There are 3 ways to turn a row about zero (a turn may also mirror it). The second row of each pair is the first, turned, with some noise. The first 27 pairs use one turn. New pairs use 3 turns, one after the other, and a turn may come again.
In the rows, 128 means zero.
Known pairs, each followed by its turns in order:
[112  98 111  95  84 139 123 142]
[149  95 130 149 114  89  98 118] | (2)

[109 150 143 132 143 122 140  98]
[117 132 142 122 128 173 121 132] | (2)

[118  94 132 167  73 188 136 151]
[125 143 101 114  84  53 147 163] | (0)

[111  92  84 112 173 141 180 113]
[133  65 168 112 154 119 125 171] | (0)

[140 126 180 134 103  79 155 165]
[158 119 134  90 148  93 152 188] | (1)

[156  95 151  62 132 150 124 157]
[123 121 164 178 103  78 158 118] | (2)

[ 74 134 105 122  94 135 196 184]
[156  87  96  88 165  63 164 113] | (0)

[121 124 172 120 103 168 145  90]
[104 133 153 157  86 138 161 161] | (1)

[193 147 155 130 132  88 116 134]
[111 168 138 128 129 147  74  83] | (0)

[131  90 136  95 108 137 164 131]
[168 124 151 155  92 113 127 118] | (2)

[154  97 170 127 102  97 124  72]
[150 154 125  95  85 171  86 142] | (0)

[119 140 123 164  94 102 124 130]
[137 121  97 102 141 140 106 101] | (2)

[123  62 103 116 107 171 110 136]
[159 187 156 145 103 135 141  88] | (1)

[102 127  95 175 131 138 110 127]
[117 102 138 144  91 117 170 122] | (0)

[123  89 110 157 136  90 105  59]
[154  74 186 164 130 130 104  95] | (1)

[139 159 185 187 151 126 146 107]
[128 183 128 120 159 190 150 107] | (2)

[128 105 134 128 164 102  78 128]
[124 119 152 122 135  79 100  95] | (1)

[135 119 142 123 107  83  48  73]
[139 104 171 183 123  78  62 139] | (1)

[138 122 133 156  72 137 107 138]
[153 114  99 136 164 113 118  91] | (2)

[132 111 108 123 161  75 162 146]
[148 106 143  70 158 141 120 117] | (1)

[199 154  46 178 146  93 169  81]
[ 35  81 188  71 108 151 105  95] | (0)

[ 86 157 173  81 114 151 106 125]
[ 86 110 163 181 138 145  92 106] | (2)

[158 119 128  83 104 118 163 131]
[138 160 154 106 138 161 119 171] | (1)

[ 51 139 146 165 168 145 130 145]
[113  88  88 104  81 104 163  85] | (1)

[163  86 129 190 105 156  33 111]
[100 192 162 165  32 119 144 145] | (0)

[104 143 165  92 193 126 152 127]
[154  88 111 167 175 155  94 138] | (0)

[109  57 131 150 140 128 139 137]
[175 159 161 106 131  96 111 136] | (2)

New pairs, each followed by its turns in order:
[176 200 115 134 131 142  90 132]
[108 157 171 169 106 193 127 133] | (2) (1) (1)

[105 168 134 115 100 186 108 130]
[ 56 128 138 123 109 109 144 153] | (2) (2) (2)

[101 159 125 142 129 142 128 106]
[152 139 118  96 147 118 114 117] | (1) (0) (0)

[121 131  97  70  84 110 118 142]
[118 181  92  92 150 124  98 119] | (2) (0) (0)

[121  64 134 150 198 100 129  88]
[ 78 204 148 151 136  82 148 131] | (1) (0) (0)

[142 134 130  80 140  60  67 128]
[142 178 124 105 118 140  42 134] | (0) (1) (2)

[100 126 101  94  92 213 108  33]
[105 159 131  93  81 154 210  41] | (0) (2) (0)

[117 175 140 148  86  94  73 145]
[142 121 168 148 139 194 136  83] | (1) (0) (2)

[154 130  89 112 185 157 124 186]
[133 169 133 162 145  71  72 116] | (1) (2) (2)

[115 175  54 127 115  91 136 164]
[125 213 147 126 136 100 135  81] | (0) (0) (1)

[103 123  86 133 145 114  99 136]
[127 145 140 115 185 134 127 117] | (1) (1) (2)

[101 101 149 140 151 120  97  99]
[118 101 101 113 168 147 154 129] | (0) (1) (1)

[134 120 107 159 179 116 144 152]
[112 133 168 147 130 151 173 124] | (0) (2) (2)

[ 37 106 174  82 117 145 125 103]
[ 30 106  99 110 138 168 127  99] | (0) (1) (1)

[109 138 139 165 155 140 154 162]
[119 108 159 145 102 113 172 124] | (0) (2) (2)

[117 148 120 130 150  78  95 152]
[102 107 160 119 173 135 152 114] | (1) (1) (2)

[156 180 110 143 127 105 137  93]
[124 134  78  99 146  99 141  91] | (2) (2) (2)

[ 83  77 174 187  76 128 122 136]
[167  56 111 142 159  79  93 165] | (2) (2) (0)

[ 98 125 125 170 135 107 138 105]
[ 99 111 117 146  98 109 136  97] | (0) (0) (2)

[137 123 125 139 199 152 139  78]
[116 175 105 194 113 126  98 130] | (1) (2) (0)

[ 92 122 186 124 112 178 108 138]
[138 107 186 115 113 179 101 112] | (0) (0) (2)

[151 171  97 163 107 107  72 110]
[ 96 146 122  51 136 134  85 124] | (1) (2) (1)

[166 165 149 130 130  88  90 122]
[ 82 106 172 126  94 138 114 111] | (1) (2) (2)

[125 136 159 117 104  75 164 134]
[129 177  79 110 113 150 114 131] | (2) (0) (1)

[117 160 112 116 179  94 118 193]
[177 164 199 115 131 143 107 116] | (0) (1) (2)

[102 137 114 133 159  87 119 145]
[105 118 147 140 172 140 139 103] | (1) (1) (2)

[134  99 131 147  97 146 153 132]
[108 165 140 109 146 124 133 151] | (2) (1) (2)

[142  97 118  84 124  85 104 174]
[165 153 168 120 101 145  73 134] | (1) (2) (2)

[150 127 165 125 154 153  92 188]
[165 175 182 113 112 135 125  92] | (2) (1) (1)

[168 138 102 169  93 118  85 157]
[132  97 161 159  70  94 155 126] | (1) (0) (1)

